The same things were measured in two ways. Each way mixes the same 8 hidden numbers, adds some noise and spreads widely along 6 directions of its own, which tell nothing about the thing.
In the rows, zero is written as 128.
Some things both ways: the first way, then the second way.
[121 134 129 114 158 136 146  88 136 125 128 106 149 155 117 126 119 152
 128 119 123 110 120 139 176]
[138 118 119 109  87  94 109 179 132 114  92 156 125 129 160 121 111 110
 132  85 166 125  90  86 115  87]

[140 172 151 132  97 150  46 114 104  84 143 175 144 122  93  89 119 150
 125 135 171 149  87 127 110]
[128 115 152  77 102 168 139 140 135 109 139 174 145 168 142 158 100 143
 111  89 138 174  82  77 146 148]

[109 133  83 190 142  67 149 120 113 168 164 117 121 183  95 128 170  84
 172  87 125  75 152 154 205]
[130 138 107 143 155 175 118 138 119 146 151 156 105 124  80 140 129 142
 129 147 117 133 128 130 113 130]

[169 131 148 144 182 148 122 119 135 117 105 175 164 120 124 143 126 120
 136 121 155 130 135 112 100]
[147 160 137 126  74 147 139 119 129 145 120 103 125 114 112 125 126 111
 104 156 135 148 115 119 163 111]

[179  85 147 139 165 144 127 112  82 155 111 122 151 127 106 134 138 111
 103 112 149 185 139 134 179]
[119 154 118 158 183 158 118 117 103 163 177 103  75  85  71 139 123 123
  99 150 127 113 166 135 121 121]

[ 69 160 157 122  76 144 170 106 196  70 143 141 174  58 114 173 137 156
 108 202 172 153 127 112 138]
[105 151 174 140 193 127 152  98 155 128  70 103 152 194 122 129 152 137
 183 188  83 108 141 177 192 178]

[120 117 154 109 102 140  83 116 125  61 148 119 162  78  90 142 114 123
  65 119 169 164 136 140 160]
[130 169 132 106 209  96 141 167 166  94 146 154 136 118 126  55 108 139
 131 142 111 116 118 159 209 158]

[ 66 103 115  94 102 101 130  81 110 150 157 115 168 175 129 128 109 133
  97  98 138  85 118 146 164]
[104 105 107  76 149 184 145 158 162  97 140 158 130 205 133 141  89 146
 147 105 127 139  55  95 157 138]

[133  99  73 129 139 154 163  78 141  93 164  48 157 103  94 124 119 160
 131  71 113 158 118 110 158]
[114  98 125 112  87  93 123  97 148 100 125  88 167 116 203 109 142 106
 102 119 168 121 107 114 119 110]

[114 130  71 115 169  69 129 130 159 124 134 136 186 165 114 127  93 135
 147  89 152  42 166 105 138]
[169 172 118 157 101 125 109 112  77 177 137  72 134  80  71 100 139 132
 113 165 130 156 140 129 142  90]

[ 89 151 127 164  81 114  91 110 161  82 177 136 153 103  94 112 145 122
 150 141 148 117  97 132 134]
[106 118 151 120 130 163 147 123 123 145 131  99 160 127 142 111 134 154
 104 165 108 102 116 149 169 140]

[153 107  96  98 148 163 135  85 123 102 134  95 131 147  87 151 111 141
 111  98 132 131 116 121 151]
[166 139 163 118  92 146 111 136  96 142  82 169 157 163 105 152 113 104
 159 103 144 184  96  86 131 113]

[104 159  96 111 108 131 122 116 124  91 159 128 141 103  30 124 119  78
  91 109 139 111  95 123 121]
[144 153 132 130 155  92 133 171 155 124 101 136  79  88 133  79  70 122
 133 104 119 114 129 139 143 110]

[ 50 136  95 161  90  41 144 141 145 169 201 146 171 147 115 218 153  58
  79  94 140  74 177 166 142]
[111 128 160 118 196 185 140 130 131 137 138 171 112 177  94 168 105 158
 144 126  92 139 125 127 143 170]

[111 106 102 109 135 151 182  78 122 135 137 111 169 125 128 167 117 136
  99  75 140 136 134 114 125]
[142 120 121 136 101 107 125 128 102 145 118  78 148 134 112 123 130 141
 159 134  93 116 151 136 114 116]

[150 130 171 132 104 195 142 118  98  53 130 146 120  44  80 182 169 109
  87 143 188 227 161 115 153]
[138 166 161 133 154 137 131 158 114 143  88 142 123 146  86 122 128 130
 157 150 112 131 135 135 177 144]

[132 130 160 138 130 156  99  92 115  76 124 124 150 101 122  84 131 163
 143 118 162 161 117 125 172]
[147 140 128 126 160 135 128 112 117 141 170 159 154 160  89 156 147 171
 131 155  83 152 130 132 132 158]

[130 105 111 157 140  84  86 113 134 191 146 183 178 177 140 188 111  64
  87  86 147  83 121 150  87]
[133  98 131 126 114 141 118 121 103 120 153 128 191 112 133 112 157 147
 127 137 114 122 150 143 103 143]

[123 110 101 128 122 151 129  57 134 122 151  96 121 187 121 100 129 186
 183 128 120 106  84 123 168]
[153 100 127 115  76 152 118 158 102 126  80 133 194 154 130  91 111 129
 183 117 120 138  88 120 129 101]

[104 159  67 167  99  99 151 121 144 113 164 113 112 125  41 150 149  86
 134 121 151 104 127 129 181]
[ 94 120 145 122 101 187 118 138 126 127  92 131 122 132 140 149 147  88
 110 128 190 121 108 100 135 120]

[135 149  96 176 115  92 107 118 167 149 172 126 140 176 103 161 141 145
 159 155 122 105 122 143 151]
[116 146 148 148 163 159 137 101 133 134 145  81 120  77 118  81 111  82
 114 161 126 105 172 168 154 130]

[100 178  92 163  88 106 125 130 133  99 159 145 148 116  93 121 145 148
 157 131 173 122 146 115 145]
[129 141 113 106 136 174 146 161 165 109 138 151  81 111 116  95  65 123
 120 107 131 141 105 120 150 130]

[121 129 135  99 129 129 113 114 161  99 130 108 193  96  98 127  88 153
  79 141 147 144 118 118 141]
[110 120 163 138 133  83 111  96  91 147 119  68 146 110 156 150 164 125
  95 128 162 116 145 113 127 123]

[126 154  91 152  94 146 127  81 134 131 147 137 131 151 103 145 121 151
 135 124 156 128  88 120 116]
[131  87 144 125  72 192 118 132  90 144 127 129 144 125 118 156 109 107
 139  97 131 129 145 103  73 117]

Other things, the second way, with their names:
Z_345: [ 89 108 106 131 123 155 131 108 170 116 157 114  78 104 169 149 116  68
  76 126 181  93 117 108  98 100]
Z_549: [130 119  81 101  83 109 118 110 156  92 174 140 166 169 153 155 173 103
 110 142 156 140  89  87 118 117]
Z_456: [124 133 136 106 162 145 133 160 130 111 105 157 172 179 114 112 140 182
 168 141 100 143  95 139 174 166]
Z_453: [ 96 109 117 179 198 141 116  94 118 178 148 116  77  96 124 166 144 143
  93 161 129  78 146 149  70 106]
Z_138: [161 153 120 124 143 144 138 161 127 143 131 153 102 125  78 112  78 150
 153 122  82 144 126 131 137 126]
Z_494: [138 104 157 120 109 156 127 165  75 162 117  95 116  56 124  89  68 179
 106  82 120 127 137 126 112 112]
Z_28: [110  84 121 125 111 127 115  96 134 102 147 129 151 152 160 175 164 128
 130 116 137 127 142 112  65 145]
Z_218: [101 102  90 147 140 102 110 132 131 136 129  95 125  95 165 106 154 123
 103 149 161  69 111 136 103  82]
Z_840: [175 137 127 138 160 114 127 101 128 142 133 160 146 154 103 128 106 161
 167 134  76 166 113 140 112 128]
Z_646: [141 173 155 148 180 115 150  99 200 135  53 178  92 174 149 126  96  94
 152 161 120 141  64 146 177 114]
Z_946: [133 150 138  91 113 177 142 150 125 130 135 111 103  95 117  90  63 142
  85  96 158 175  79  98 184 116]
Z_959: [135 134 140 160 107 164 114 105  61 181 169  86 146  90  70 158 175 144
 100 175 109 120 187 137 104 129]
Z_670: [126 148 149 120 159 159 116  91  95 136 176 101 135  95  96 132 132 144
  82 124 154 180 138 112 148 150]
Z_129: [106  89  92 134 126 129  98 145 110 121 157 116 137 103 145 128 152 113
 117 117 162  82 138 117  74 100]
Z_155: [104 114 128 134 160 123 155  57 178 121 172  94  74 125 158 170 105 120
  98 128 106 114 159 141  90 145]
Z_645: [127 120 114 121 122 146 121 116 145 114 136 166 147 168 135 155 151 118
 133 139 139 138 100 109 113 128]
Z_874: [116  90 148 125 107 120 117 149 116 122  93 139 143 148 155 152 134 117
 155  98 131  99 146 116  86 128]
Z_452: [100 100 142 124 143 126 111 113 124 125 134 126 135 111 175 142 136 107
  89 111 176 111 112 109 107 111]
Z_411: [171 136 155 123 136 133 113 163  86 139 122 200 182 153  77 134 144 185
 170 130  73 162 143 133 124 168]
Z_204: [111 113 156 156 197 175 120  62 123 165 154 144  87 112 129 176  97 105
  89 117 152 139 122 117  86 119]
Z_901: [129 158 128 164 138 135 110 141  71 201 115  80  81  87  77 142 136 143
  98 153 144 109 137 119 130  85]
Z_981: [144 141 128 162 188  51 126  90 167 121 120 143 131 133 146 123 152 134
 157 163  80 105 159 178  99 143]
Z_534: [135 147 176 165 166 151 112  88  85 185 145 134  80  97  87 192 112  97
  97 120 137 144 167 108  90 121]
Z_289: [ 91 107 144 124 164 162 141 115 134 130 150 124 128 150 125 168 154 171
 116 149  99 105 152 143 122 175]
Z_266: [139 124 119 124 103 102 111 177 116 114 100 131 146 113 132  96 134 131
 154 111 135 113 133 124 117 113]
Z_614: [140 180 137 157  94 124 139 134 115 157  93  34  98  82  85  91 122  90
 137 170 120 108 180 155 170 108]
Z_577: [110 149 119 105  87 183 159 124 143 118 145  49 124 111 114  93 117 127
  99 160 133 136 123 135 195 137]
Z_472: [118 149 120 125 136  84 127 159 154  98  88  87 111 101 151  64 119  99
 137 128 157 101 129 141 172 112]
Z_854: [ 94  80 125 143 116 146 118  82 134 132 121 110 129 155 163 186 157 106
 125 132 150 103 128 118  66 117]
Z_470: [128 129 112 131 190 128 137 119 161  99 171 138 138 101 127  75 120 136
 137 151  92 114 152 176 136 160]
Z_417: [162 122 132 139 107 143 118 147  78 182 136 157 124 116  89 161 121 178
 118 129  92 136 130 114  86 110]
Z_99: [128 148 139 112 137  89 124 124 125 127 154 132 154 147 135 151 165 138
  95 150 137 131 117 108 165 138]
Z_397: [108 113 118 147 129 134 132  65 132 144 135  55 114 140 133 160 136 124
 126 147 125 121 136 134 103 120]
Z_32: [146 127 102 149 113  55 130 161 144 137  85 110 123 116 152  92 135 166
 152 154  84  71 130 163 111  96]
Z_582: [114 132 150 109 164 136 163 118 203  83 136 154  82 124 165 118  69  96
 122 103 114 120 141 145 134 161]
Z_635: [108 114 121 157 126 191 114 113 102 169 167 108  81  68 113 146 107  71
  77 128 167  96 142 114  85  79]
Z_664: [166 145 125 134 117 152 132 163 120 153 130 152 118  95  97  85  74 119
 137 129 100 124 119 139 134  94]
Z_541: [101 122 130  71 116 183 127 174 132  92 148 148 133 141 136 127 109 124
 100  87 181 153  83  74 174 142]
Z_530: [139 118 116 153  95  96 108 131 101 164 128 130 131 127 131 168 160 126
 117 147 126  90 134 114  77  87]
Z_247: [151 173 142 170 120 104 121  68 108 156 151  99 143 116  86 163 198 121
 117 204  98 135 194 154 122 147]
Z_338: [ 81 139 142 111 190 168 140 111 156 106 178 129 125 118 139 124 140 118
  75 152 154 118 129 133 179 170]
Z_311: [115 123 105 133 147 135 130 107 114 159 184  67  75  78 115 139 103 155
  70 120 136 123 137 117 107 107]
Z_360: [101 123 139 141 143 149 136 117 140 139  79  96 109 179 120 159 134 114
 167 149 119 103 128 135 133 128]

Some of these things the first way, each followed by its name:
[168 188 148 189 208 102  93 114 154 170 105 169 130 202 109  93 132 116
 190 149 106  60  85 156 148]
Z_247
[ 96 141 104 160 155 117 183  83 175 122 158  68 141 132  93 121 145 125
 160 110  85  93 105 141 187]
Z_981
[ 91 121  78 124 106 165 214  57 161  89 138  53 145  83  82 108 118 165
 139 118 139 151  90 100 186]
Z_854
[112 108 127 123 121 111 124  98 104 163 137 155 145 176 126 163 128 105
  96 108 161 106 136 146 150]
Z_129
[114 138 109 147 122  99 122 138  99 125 160 129 176 122 114  98 145 148
 147  98 155 137 163 114 150]
Z_311
[155 131 132 120  89 129  70 169 114  59 125 184 208  49 119 154 101 169
  86 134 243 202 199  78  99]
Z_670
[103 142 114 115 140  99  91  97 140 133 154 151 157 201 122  90 114 146
 170 125 120  38  97 133 124]
Z_840
[ 72 147 127 107 126 115 161 119 200  55 165 143 144 110  78 164 153  99
 146 171 129  56 141 108 130]
Z_646
[100 111 133 134 173 151 204  73 144 125 122  96 159  98  98 111 140  80
 131  88 102 114  90 125 150]
Z_32
[131 168 155 178 126 122  86 105 148 111 123 147 146 133 126 103 127 157
 155 150 160 132 105 144 170]
Z_411
[105 122 122 131 130 136 192  91 111 168 152 128 124 156  87 165 164  83
 115 132 115 117 112 137 151]
Z_360
[155 166 143 195 113  92  43 149 116 170 160 189 171 157 111  90 147 137
 169 172 143 136  95 132  98]
Z_494
[113 156 115 148 142 105  96  86 175 126 141 127 143 193 120  93 114 168
 184 147 114  51  79 140 155]
Z_664
[155 115  90 138 153  90  86 139 120 142 149 116 191 138  94  96 103 135
 127  96 141 123 132 116 136]
Z_946
[190 141 149 188 147 179 103  94 105  96 108 126 116  98  93  74 147 150
 171 130 160 201  94 121 171]
Z_959
[118 128 119 151 101 103  94 128 150  98 152 104 174  81  80 139 113 114
  85 122 167 159 132 139 173]
Z_338
[117 159  89 165 123 121 149 108 162 146 167 113 161 113  82 175 131 103
  94 111 115 139  99 142 113]
Z_582
[ 84 109  85  96 118 101 149  93 203 100 143  62 211  93 100 136  62 155
  79 123 152 108 114 119 168]
Z_452
[ 57 150 102 137 108  45 107 117 162 158 159 135 178 171  96 112 104  95
 116 124 140  34 103 150 163]
Z_456
[ 95 127  90 122 156  68 169 130 154 182 153 127 181 165 110 207 120  81
  78 101 121  68 163 144 141]
Z_472
[139 106 136 111 135 109  89 119 116 156 110 138 201 129 124 149  78 127
  48 111 179 146 137 139 144]
Z_541
